The rows of a group lie close to one hidden flat surface of 14 dimensions, which may be shifted away from zero. Surfaces can cross.
In the rows, 128 means zero.
Some rows, each with its group after it:
[147 112 162 137 162 146 113 130 100 156 166 174 120  78 148 120 128 132
 157] | M
[142 139 112  96 169 142 167 148 105 121 106 128 133 100 113 151 139 120
 174] | M
[141 131  94 129 139  91 107  75  99 148 165  96 134 159 117 100 115 127
 125] | R
[ 91 120 104 122 131 155 138 148 122 166 131  69 123  86 202 117  98  70
  58] | R
[121 103 196 148 120 124  92 144  77 202 139 187 119  74 131 109 158 203
  82] | M
[134 134 125 124 156 133 167 165 134 102 101 144 127 158 111 135 168 129
 149] | Z
[132 163 124 161 101 112  78 128 115 129 135 154  97 137 134 160 159 138
 107] | M
[172 113 158 145 133 160 191 140 151 140 132 133 162  87 147 154 140 156
 115] | Z
[ 32  96 176 107 101 114 137 116 138  71 129 116  99 139 141 134 168 137
 157] | D
[ 80 102  65 113 128 104 127  83 146  88 100  64 181 186 107  74 106 188
 124] | D
[107 100 129 128 163  84 145 137 150 106 114  79 152 139 162 168 190 123
 165] | M
[100 120 132 112 160 114 120 145 120 108 125 155 112 127 155 113 123 103
 171] | M
[126 100 119 154 138 128 137 110 124 127 110 118 134 152 146  86 116 156
 154] | D
[ 92 107 151 139 179 118 128 141  95 166 104 112 122 132 156 151 157 156
 162] | G
[159 112 118 157 165  98 132 146 122 116 134  71 116 127 205 126 166 154
 122] | Z
[139 158 107 125 128 103 129 123 106 156 163 164 141 118 144 102 132 145
 121] | Z
[129 162  92 129 127  85 138 158 107 136 150 128 110 121 142  65 152 147
 121] | Z
[108 141 126 143 123  85 126 131  98 148 109 185  99 160 214 128 132  77
 177] | Z
[127 130 118 156 119 130 130 120 106 175 113 138 152 145 107 128 160 147
 108] | R
[161 157 121 105 160 149 192 110  81 166 112 131 128 133 149 148  77 120
 107] | Z
[108 134  83 131 133 157 133 143  80 148 119 123 106 101 162 110 162 134
 136] | R
[140  83  79  95 137 103 165  71 140  85  98  54 162 150 198 103  52 130
 180] | D
[151 117 133 143 138 111 152 131 178 125 147 127 169 145 126 159 160  87
 138] | Z
[ 98  96 148 142 160 140 150  86 140  70 131 109 136 196  41 155 202 216
 152] | R
[112 177  58 158 199 181  36 102 152  93 124  98 112  96 165 182  83 173
 128] | Z
[ 99 141 126  89  83 101 102 166 152 100 160 175 112 143 131 110 142 105
 141] | M
[145  99 109 141 112 121 170 141 115 159 104 103 164 146 115 108 169 115
 155] | R
[100 160 137  98 110 174 139 172 138 130 133 121  73  98 107  99  87  92
 102] | Z
[109 158  90 121 138  75 127 138 109 120 113  53  90 153  89  66 116 121
 169] | R
[ 98 106 127 131 121 133 101 144 146 139 139 116 132 110 144 105 127 122
 116] | G
[ 97 133 125 139 135 142 132 120 138 122 171 150 136 145 134 129 157 159
 164] | R
[122 107  73 129 130 163 186 112  93 115  76  98 167 122 155 127 168 138
  95] | G
[170 135 107 176 105  97 180 122  99 185 111  96 142 137 137  80 136 161
 188] | R
[144 147  92 127 145 137 154 104 126 149 119  77 148 168 105 156 107 178
 136] | R
[162 118 119 141 167  73  67 145 167 118 189 145 180  85 149 132 170 129
 128] | M
[174 140 120 147 147  83  67  89 113 108 147 151 150 109  82  91 142 194
  82] | Z
[148 115  62 111 131 154 130 149  59 128 100 103 117 107 108 100 187 160
 176] | R
[ 87 155 112 158 103 118  94 114 134 159 142 207 173 150  71 121 159 172
 147] | G
[138 158 137  99  79 165 140 158 106 105  87 161  60 132 113 134 104  88
 107] | G
[146 133  92 156 100 143 116 114 141  98 102 138 151 123 154 118 126 167
 105] | D
[116 142 107 156 107  78  95  88 145 108 148 131 138 146 128  99 125 118
 141] | D
[119 153  98 117 179 126 170  96 132  70 112 103 126 121 163 125  95 130
 147] | D
[ 98  88 130 113 126 138  92 193 154 147  90 144 150 110 151 116 126 147
 164] | G
[167  86  78 108 106 137 118 131  94 143 125 122 150 126  99  88 157 138
 155] | R
[132 147  79 113 139 139 124 166 158 103  77 143 151 112 182 117  81 129
 141] | M
[130 174 137 148 132 135 140 160 148 174 164 148 132 114 139 195 156  88
 116] | Z
[118  97 144 133 103 131 154 136 131 126 126 124 128 160 117 100 148 143
 124] | Z
[145 116 121 131 130 148 121 160 120 103  67 101 117 120  87 121 146 200
 129] | R
[110 148 148 150 130 130 156 155 145 121 106 143 127  94 148 115 129 110
  95] | Z
[166 116  89  95  90 148 117 155 114  90 109 151  98 143 158  93 113  43
 125] | G
[130 121 129 138 124 112  99 134 141 140 161 152 141 128 114 124 155 121
 152] | G
[ 85 114 153 119 177 146 145 118 142 166 104 131 172 156  93 165 114 176
 123] | G
[ 73 129 188 102 106  90 120 189 185 113 145 146 118 126 169 129 142 116
  78] | M
[100  93  95  80 130 128  93 191  96 188 151 135 147  51 200  94 130 128
 152] | M
[104 163  88  86 150 166 128 167 149  94 139 130 115 135  92 112  97 115
 135] | Z
[127 123  74 106 154 128 156 137 126  90 113 137 184 108 104  97 171 147
 138] | G
[161 160 126 112 115 145 148 135 145 115 151 130 136 122  99 174 151 134
  92] | M
[104 127 109 117 143 111 111 131 144  68  92 173 143 135 117  92 129 155
 166] | D
[190  89 112 130 117 168 134 195 147 141 133 177 160 107 188 147 161  97
 178] | G
[125  57 149 155 140 127  81 143 128 101 138 164 124 140 141  83 182 146
 161] | G
[ 90  88 107 125 139 150 129 129 133 108 101 116 146 149 164 119 136 142
 135] | G
[121 205 121 130 155 103 114 180 155 125 131 133 130  76 158 170 129  91
  99] | M
[ 79 110  99 133 154 149 116 150 144 131 105 112 170  91 170 118 140 201
 151] | G
[160 166  53 121 168  93 132 137 113 152 126 158 167 175 134 132 135 111
 189] | R
[102 108 163 146 136 184 176 127  93 155 157 160  86 140 169 145 166  58
 145] | G
[118  64 134 148 128 157 124 144 151 106 120 139 148 139 182 138 178 156
 166] | G
[150 103  90 107 115  90 116 153 134 156 152 134 165 159 184  93 143 119
 125] | Z
[186 154  98 144 133 113 100 124 115 117 119 153 117 124 152 129 113 101
 119] | D
[150  91 107 134 109 123 100 102 141 122 120 134 179 158  96  67 113 123
  67] | D
[ 89 120 125 154 101 128 214  75  79 162 109 128 146 173  96  53 126 142
 130] | R
[142 125 114 155 137  97 143  97 102 164 135 137 151 138 148  85 119 117
 123] | R
[ 82 129 155 117 128 134 129 107 129  91 221 125  66 118 161  88 103 134
 136] | M
[123 127 120 118 132 146 130 124 125 128 152 115 107 109 181 112  80 114
 145] | Z
[ 80 122 148 144  93 132 186  77 165  93 113 101 145 149 164 157 113 110
 136] | D
[167 129 179 122 158 137 149 137 145 148 157 172 131 107 148 130  72 101
  97] | M
[153 100  89  72 123 117 119 207 119 152  98 135 175  86 180 130 159 169
 191] | M
[150 150 167 112 118 149 142 119  90 142  91 136  97 126  23 120 115 158
 103] | R
[ 85 145 175  93 122 129 175 168 140  98 122 138  86 128 143 142 122 121
 135] | M
[144  97 150 135 147  91 129  75 116  99 124 106 142 141 122 106 125 130
 108] | D
[112 119 123 151 145 110 160  80 137  86 124 103 132 170 129 109 124 137
 145] | D
[ 92  85  74 139 151 108 113 106 190  42 160  88 165 159 182  88 154 146
 174] | D
[109  99 131 104  47 127 116 172 141 186 115 129 158 138  79  99 135 167
 148] | D
[128 161  87 117 116  99 109 107 136 100 136  99 127  99 164 133 112 139
 133] | D
[163  93 147 116 157 135 113 141 122 109 131 145 111 149 116 123 138 100
 127] | G
[118 146 119 178 127 130 136  99 154  82 132 157 136 112 145  89 119 141
 144] | D

New rows. What belongs after each?
[154 150 109 171 125 200 149 106  68  85 116 137  33 146 127  87 133 185
 120] | D
[118  69 126 112  87 111 129 161 135 142  70  91 171 117 128 100 152 150
 140] | G
[160 127 153 131 139 133 123 126 123 106 143 162 111 132 139 146 130 167
 114] | M
[ 64 140 140 124  76 121 176 114 180 131 116 128 174 166  88 137 129 115
 140] | D
[185 125  90  96 138 137 152 155 100 126  91 138 139 133 150 154 116 142
 194] | M
[135 141 121 135 181 125 112 106 115  94 153 161 111 119 127 116 126 126
 149] | M
[169  66 117 101 119  95  95 105  93 127 150  90 124 140 108  81 128  98
 126] | R
[ 81 134  95 153 119 144 187 151 167 114 118 102 142 175 156 124 167 120
 150] | Z
[178 121  97  81 158  71 127  98 117  77  96 127 155 154 108 131 105 109
 151] | D
[126 131 130 134 105 153 175 166 122 181  72  65 142 137  81 151 162 135
 107] | R
[ 46 126 110  51 133 131 124 177  95 148 147 123 116  96 148  92 131  84
 129] | M
[ 79 137 184  94 143 170 173 160 111 134 180 147  95  70 111 142 163 106
 134] | M
[143 169 129 155 159  98 129  95 125 136 167 106 121  94 129 117  99 114
 154] | M
[126 117 111  25  93 150 121 166 124 101 156 107 129  48 110  84  97 137
 109] | D
[ 84 131 120 128 124 104  66 131 133  95 101 137 132  99 148 116 152 149
  69] | D
[157 118 141 158 158  65 104 125 123 117 110 131 109 176 164 122 133 138
 181] | R
[164 139 116 137 144 136 122 140 131 150 122  74 119 101 160 143 102 125
  66] | Z
[122 154 162 185 102 108 130  88 144 135 137 205 141 155 117  95 107 202
 162] | R
[147  89 154 154 112 101 119 161 157 152  89 152 167 124 132  98 137  93
  74] | R
[127 159 104 142 145  93 137  90 119 115 102 109 140 139 123 134 120 149
 124] | D
[133  37 149 164 163 161  69 124 166 103 118 160 160 169 164 125 142 170
 114] | G
[131 136 163 135 110 125 106 170 166 141 152 154 147 118  77 140 160 101
  61] | Z
[138 145 138  93 189  86 154 136 128  84  65 158 144 129  70 101 113 156
 139] | M
[138 136 109 116  99 170 103 162 124 166 146 151 137  99 149 110 105 166
  93] | Z
[145 128  87  75 149 137 114 128 119 102 169 118 147 110 125 114 122 149
  74] | M
[135 195  91 129 123 121 132 168 107 163 147  79 116  53  53  89 165 124
 114] | R
[111 160  73 150 117 116 165 123 100 160  96 121 164 165  70  92 175 157
 144] | R
[146 111 111 125 146 128  91 135 103 167 163 144 125 103 181 133 125 101
 138] | M
[114 142  86 149 132 113 131 133 121 148 112  48 134 150  97 117 161 163
 137] | R
[105 187 146 147 116 114 152 171 117 107 111 115  54  97 199 165 137 172
 173] | M
[139 148 102 103 197 117 128 161  92 111  67  94  88 122 159 111  93  97
 109] | R
[ 96 119 138 132 118 191 136 125 159  63 182 146  99 100 116  92 122  91
  86] | G
[ 80 120 135 137 173 111 156 130 146 112  95 143 161 220  86 155 205 120
 128] | R
[212 135 157 161 111 100 127 110 109 165 140 139 128 104  69 120 139 185
 151] | R
[ 54 148 121 191 157 112 125  74 161 101 125 103 156  81 171  83 101 152
  75] | D
[ 77 128 137 139 100 124 122  71 129  70 109 119 123  90 138 105 128 170
  88] | D
[143 101 131 134 123 142 140 135 132 113 110  56  57 198 136 143 105 121
 213] | Z
[124 149 144 138 184 119 132 121  78 151 128 130  96 111 146 145 157  92
  78] | R
[123 164 151 145 171  91 169  43 111  79 156  98  97 137 100 137 117  99
 113] | D
[141 102 138 111  80 114 131 140 153 142 109 103 189  84 127 152 147 200
 131] | D
[182  87 128 143 163 131  92 146 130 163 110 152 180 129 138 152 161 135
  99] | G
[177  69 167 129 129  53 148  60 119 121 113 104 176 159  97 131 135 175
 193] | D
[ 78 119  98 130 112 163 160 121 126 140  71 119 145 194 116 109 123 158
 134] | R
[120  89 125 144  58 127 120 113 137 129 105 118 138 162 138 125 142 124
 110] | G
[108  95 212 144 128 138 166 110 111 174 192 196 106 160  64 134 177  89
 194] | G
[107 186  95 154 158 121 117 126 123 136 156 124 115 132 143 146 147 140
 122] | Z
[158  98 120 161  67 104  58 141 105 153  79 172 141 167  90 114 180 177
 152] | R
[124  76 104 112  60 174 132  64 125 140 177  90 157 158 114  99 112 141
  72] | M
[143 134 114  95 135 111 131  98 135  87 144 117 137 118 128 129 118  91
 116] | D
[113 138 101 131 104 143 134 103  92 192 142 122 136 142 138 125 112 107
  98] | R
[126 169 126 137 127 105  99 132  95 136 149 145 101  85 115 121 163 175
 146] | M
[ 52 107 104  85 126 126 143 125 158 146 111 107 189 159  84 102 113  94
  83] | G
[115 161 119 175 136  93 103 107 152  93 131 148 131 108 137 122 141 114
 153] | Z
[180 129 141 155 151 162 143 114 137  76 102 170 123 136 139 154 113 175
 137] | M
[104 123 157 153 107 145 211  93  97 184 140 108 126 136 110 107 137 125
 118] | R
[105 127  96 114 125 112 103 136  95 156 102 168 156 127  83  63 141  86
  96] | G
[164 156  90  99 167 139 168 118 136 100  94 123 148 147 108 143  76  71
 146] | M
[114 138  99 136 168 111 133 129 109 125 105 174 143 167 157 115 137 119
 144] | R
[140 128 142 148 148  72 117  74  95 133 130  94 115 126 147 129 118 134
 139] | D
[139 177 149 110 165 135 168 124 166  82 197 127 119  66 129  99  72 155
 105] | M
[127 112 155 128 111 107  85 168 131 135  99 163 112 154 125 121 149  97
  91] | Z
[135 153 136 125 141  87 121 154 178 112 165 122 157  93 127 153 160 122
 106] | M
[153  65 179  98  98 112 109 144 132 156 143  86 113 124 108 113 118  43
  77] | R
[156 118 109 144 144 121 154  84 108 101 131 100 108 162 131  90 113 150
 171] | D
[146 168 101 119 147  88  95 111 132 119 163 112 137 108 122 123 117 123
 105] | M
[143 151 100 159 151 103 192 133 124 170  66  58 135 168 154 132  99 156
 156] | R
[167 121 130 156  93 152  89 100 132 110 195 156  91 153 171 143 125 129
 117] | M
[108 113 133 173  74 110  99 144 163 101 116  86  90  95 180  75  86  94
 151] | Z
[146  83 117  93  92 104 129  85 103 112 131  68 115 157 149 126 116 136
 138] | D
[167 128 115 118 104 147 154 144 112 152 113 131 118 131 150 115  83 109
 174] | D
[144 138 105 103 134  65 128  91 142 113 121  90 167 112 146 134  98 134
 156] | D
[141 153  86  92 128 145 146 110 113 191 134 161 167 174 109 144  90  86
 108] | R
